There are 3 nested groupings, the coarsest first. Each group lies inside one group of the grouping before and may be the whole of it. The rows also spread widely along 11 directions, which tell nothing about the answers.
Known rows, each followed by its group in each grouping:
[-10 -19 -11 -26  17  13   2 -15   4  -4  -4  -2  12 -12 -20  27  43  -5
  14 -18 -11  -5 -24   3 -16  16  19 -25 -16  43  -6   9] : j822 j75 j224
[ 31 -12 -39  -7 -20  15  37  -2  32   3 -13  -9  -9  -3   7  31  -4  -7
   3  -2  12  -9 -11 -22   0  17 -31  20 -13 -19 -10   2] : j122 j970 j26
[-11 -10 -10  -1  19 -30   3  -3 -29  11   2  -7  -5  13   7   5  -7 -35
   9  17 -13   3  23   6 -25  -8 -41   1   3  -7  26  16] : j822 j75 j310
[ -1  13   9 -19 -34   0 -17 -26   9   6   5  22 -27   1  16 -33 -20  21
   1  13   5 -28  -2  28   3   5   5 -19 -14 -14  -3  -5] : j822 j83 j963
[ 19   3 -14   3   5  22 -37   0  36   8  -2   7  18 -22  -8  15  13   6
   0 -28 -30 -21  36   3  38  26  -9  18  19  37  -4 -33] : j122 j555 j935
[-15   3   5  -9   5  11  25  -2  -6   5  28 -22  14  15  10   0 -12  22
  18  15   0   0   7   7  -7 -13   0  -4  10  33  -6   7] : j822 j83 j811
[  0   5   6 -13 -13  10 -37 -12  -4   0  -9  21   4  -3 -12 -10  11  11
  -5   7   4 -11   2  16  -1  13  11 -12  19   3  15  -2] : j122 j555 j756
[  9   3  25  -6 -29  23 -39  29 -19  24 -17  -1  12 -21 -10 -19 -30  31
  -2  -4  -8 -11  17   4   7 -10  18 -38  -1  -9 -10  -7] : j822 j75 j276
[ -6  -7   7  -4 -26 -16 -27   3 -35  18  -6   7 -29 -20  10 -18 -17  -6
   5   8   6 -17  10  28   7 -12 -12 -51 -30 -24   5   3] : j122 j555 j935
[  4  -8 -13 -17   5 -26  12  -8  11   5  10   1  -2  19  -2 -19  17  -8
   6 -31 -37   4 -19  -6 -32 -27  32 -12 -26  -3 -13   0] : j822 j83 j811
[-28  -2 -15  -8  15 -37  22 -30 -20  -5  26   5 -23  25  12   0  22 -29
  15  23   1   3  -4  18 -28 -13  -8   0  -8  -1  25  23] : j822 j75 j276
[ 20  10   0 -21 -27  12   4 -13  36   6  20  14  -3  21 -10 -16  13  22
 -23  -8  -4 -11  -7   9 -10   4  43   5  -2   7   4  -8] : j822 j75 j310
[ -1   3   9   8  -5 -28 -36  -3  -7  -2  -2  25 -27   0  -2 -31 -10 -11
 -16 -22 -21   0   7   8  14 -22  23   2  -7 -37   9 -12] : j122 j555 j935
[ -9 -10  -8 -21   3  26  -5 -16  -6  -1 -15 -10  15 -22   4  16   0  11
  32   8  -1 -17  -8   4  -5  12 -27 -24  -1  25 -19   8] : j122 j970 j26
[-23  -2   2 -14  17  -1  -1 -21  -3  -3  27  -2   1   2  -2   0  24   1
  17  -8 -18  -7  -1  20  -4  -8  21 -15  -8  45  -2   2] : j822 j75 j224
[ -9   8  42  -1  -7  13 -39  27 -33  16   7  -8  22  -2 -11 -32 -34  38
  -7  -8 -18   0  23  12   2 -25  36 -33  17  14  -3  -7] : j822 j83 j963
[ 39 -16 -18 -11 -13  -5  22  28  11  34   2 -28   5  -1  -4   8 -24 -12
 -12 -33 -39  -6  18 -17 -20 -19 -13 -13 -31  -1 -13 -11] : j822 j75 j276
[  8  21   3  22 -24 -23 -52   5  -3  10   3  35 -20  10   2 -33   2   0
 -15  11   2  -5  40  16  25  -5  13  15  25 -45  33 -16] : j122 j555 j935
[-26   3  11 -18   5 -18  -4 -40 -16 -11  10  15 -24  15   8 -14 -10 -11
  -1  25   3  -9  -6  30 -17   2 -11  -2   0   0  23  17] : j822 j75 j310
[-18   1  31  14  12 -19 -16  14 -48   2  22 -10  -8   7  -2 -19 -43  -5
 -22  -9 -16  13  25  15   8 -38  11  -6  12   0  21   0] : j122 j555 j756
[ 16  13 -14   4  -6  17   2  -1  50  -6   9  15  17  20 -12   4  31  22
  -7 -14  -5   4   1 -17  15  17  40  45  28   7   1 -15] : j822 j83 j811
[ 17   9   5 -11 -23   1 -28  -5   3  15  -2  12  -6   1   0 -17 -19   5
 -20   9  -4 -18  22  20   2   8 -16  -7  12  -6  17 -12] : j122 j555 j935
[ 25  -4 -25  -4  -6  29   7   6  30  17   3  -9  21  -7  -8  42  17   1
  -4   5   5 -15  29  -1  12  43 -29  18  16  35  15  -7] : j822 j75 j310

New rows. What belongs after each?
[-33  -9 -14   4  16  -7   8  -1 -24  -2   2  -5   5  -2   8  13  26  -4
  50  19   3   7  -1  -7  -7 -14  -2 -10   0   2  -6  21] : j822 j75 j276
[-37   8  11  22  10  -8 -19   5 -45  -2  18   6   0   4  -1  12  21  -5
  14  40  30   9  31  24  18   8  -1   1  33   9  45  16] : j822 j75 j224
[  0   5 -22  10 -24 -43   7  -4  -5  19  27   8 -41  14  30 -28   5 -14
  19   8  -4  -9  21  16   2 -35  -3 -12 -29 -36   2  -4] : j122 j555 j935
[-16  11   9   7 -19  -2   1  -5 -24   6  13   3 -20  10  18  -4 -25   6
   4  50  33  -6  25  22  12   4 -27   7  17 -18  28  15] : j822 j75 j310
[-24   7   2 -15  -9  22 -16  -9 -29   1   7   5  28   8  -5  -2  42  31
  33  46  32  -1  -5  18 -23   4  18 -35  31  20  11  23] : j122 j970 j26
[-14  -4  39 -13 -12  18  -8   4 -47   7  -8 -17  -8 -17  -2   5 -68   9
 -20  26  19  -8   7  24   3   4 -33 -27   4   5  17  17] : j822 j75 j276
[ 12  -6  17  -6 -12  13   2  -3   2  -3  -5   0 -26 -14 -11  18 -47  -8
 -44 -14   6 -11  -1  11  26  22 -14  11 -13  -3  17  -3] : j822 j75 j224
[ 10  -5  -8 -20  12  25  21 -20  33  -1  11 -18  10  -8   1  36 -18   0
 -11 -10 -14 -22  10  11  13  36 -40  20   5  60   1 -10] : j822 j83 j811
[-10 -25 -44  -5   7 -19  43 -28   7 -11  -9  -4 -39 -11  25  38   9 -39
  31  10  17 -10 -20  -6   5  11 -56  10 -34 -17  -6  17] : j122 j555 j935
[ -6  14  13   5  12   3 -19  13 -19  18  19 -12  26  16  -1 -11 -15  11
   6  18 -23   3  48   8  -4 -13 -10   7  41  25  17  -5] : j822 j75 j224
[-10   8 -22  11  -1  -6   4   8  11  14  47  -1  13  14   7   0  62  17
  33  -2  -4  -2  26  10   8 -10  43  -8   3  37   1  -7] : j822 j83 j963
[ -8  16   3  13  -1 -26  -8   0 -30   6  16  11  -6  36  -1  -5  -1 -20
 -20  46  15  12  34  16 -16   2 -19  26  43 -25  63  16] : j822 j75 j276
[ 17   0 -14   3 -35  10  -7   1  25   8 -17  15 -29 -21   8   6 -15   3
   1  -4   9 -20   4  -4  32  18 -11   9 -20 -35  -7  -9] : j822 j75 j276
[ 12 -22   8   1  10  27  -4  28 -16  -2 -15 -15  26 -13 -38  48   5  -5
 -39 -17  14  15  -2 -11   9  24   8   1  20  24  24   6] : j122 j555 j935
[  5  -1 -11 -11 -17   2 -19 -24  18  -6 -23  31 -24  -8  -3   7   8 -11
  -8   9  14 -19  -8  10   9  38 -14  11  -4 -25  19   3] : j822 j75 j310
[ 10   9 -22  19  10 -10  23  -6  45  -6  23   4 -10  26   9   3  -1  -7
  -4 -14 -21   5  21 -21  19  -7   3  71  15  -9   2 -13] : j822 j75 j310
[ 10   7  -4  13 -11   4 -52  15  -3  18 -22  12   6 -20   3  -8 -12   5
  12   5 -13 -14  43   2  26   8 -28  -1  22 -16   5 -18] : j122 j555 j935
[ 13  -6  17 -11 -40   8  16  -2  -8  -2   8  -1 -38  -5   0  -4 -42   7
 -41 -10  26  -9 -24  17  13  -7  16 -18 -36 -25   4   4] : j122 j970 j26
[  4   0  23 -17  -6  19   6   6 -14   8  15 -14  17  16 -18   4 -18  17
 -32  11   7   3   6  12 -17   3  13  -7  18  26  22  10] : j822 j75 j310
[ 11   2 -12   5 -13   9  28  13  19  15  27 -21   3  10  16  -2 -14  22
  12  -6  -8   0  16 -12  13 -28   8  11   0   8 -23 -10] : j122 j555 j935
[  4  -2   3 -18 -30  26  30  -6  13   1  -2 -11 -11  -3  12   6 -33  26
   3  14  26 -13 -20   1   7   9  -8  -6 -14  -3 -16   8] : j822 j83 j811
[  8   6 -12 -17 -22   1  11   2  12  31  25 -14   3   7  19 -25  -3  20
  31   0 -27 -19  17   8 -20 -31   8 -31 -22  12 -28  -8] : j822 j75 j276
[-24 -17  -8   4  18 -11   8   0 -18 -10   6   0  -8  -5 -10  17  35 -12
  19 -17  -1  12 -18  -5   2 -11  33 -11 -21   6  -1  14] : j822 j75 j224
[ -2  -8  -3  -5  -2 -35 -19  -7 -22   5 -20  14 -23  -2   2  -9 -13 -32
  -4   0 -11  -6   2  10 -11   1 -25 -12 -17 -36  21   7] : j822 j83 j811
[-21 -19  12  -4  12  -7  33  14 -29  -9  14 -18   0  13 -16   5   2   3
  -5 -19  -1  29 -35 -16 -24 -41  56 -14 -19  -3  -8  24] : j822 j75 j276
[-28 -18  11 -14  24   8  -1 -18  -3 -17  -4  -5  -3 -20  -5   5  -3   6
  21 -30 -23  -3 -26  -2   7 -11  21 -13 -25  25 -31   6] : j822 j75 j310
[ 21 -11 -14 -12 -29  11  -6   4   5   8 -26   9 -10 -15  -6   9  -3   1
  -3  -1  13 -11 -12  -7   2  14  -7 -14 -12 -25  -1   2] : j122 j555 j756
[ -4  32   7   0   0  -4 -29 -18  14   5  15  18  10  30  13 -42 -18  24
   9  24 -24 -10  38  10  -3  -6  -5  31  50   0  10 -14] : j822 j83 j963
[  5  19   5  10  -9  10  14  17   4  19  40 -19  17  26   7 -10 -19  25
  -2  17  -6   4  40   2   3 -21   8  23  33  16   8  -6] : j822 j75 j276
[-24 -23 -20   7  17 -27   1 -21  -4 -30  -9  24 -37 -13  -6  14  39 -31
  14 -32   0   9 -39  -8  16  -7  31   4 -33 -24  -3  10] : j122 j555 j756
[ 14  11  11   7 -14  24   0  13  26   1  11   0   4   3 -10   1 -22  26
 -23 -15  -5   0  13 -11  29   0  28  34  18   3  -3 -15] : j822 j75 j276
[ -4 -14   6  -6 -29  -7  -8   9 -37   6 -25   8 -27 -15   0   4 -21  -6
  -4  17  34  -6 -14   9  -2  10 -11 -37 -27 -43  15  20] : j822 j83 j963
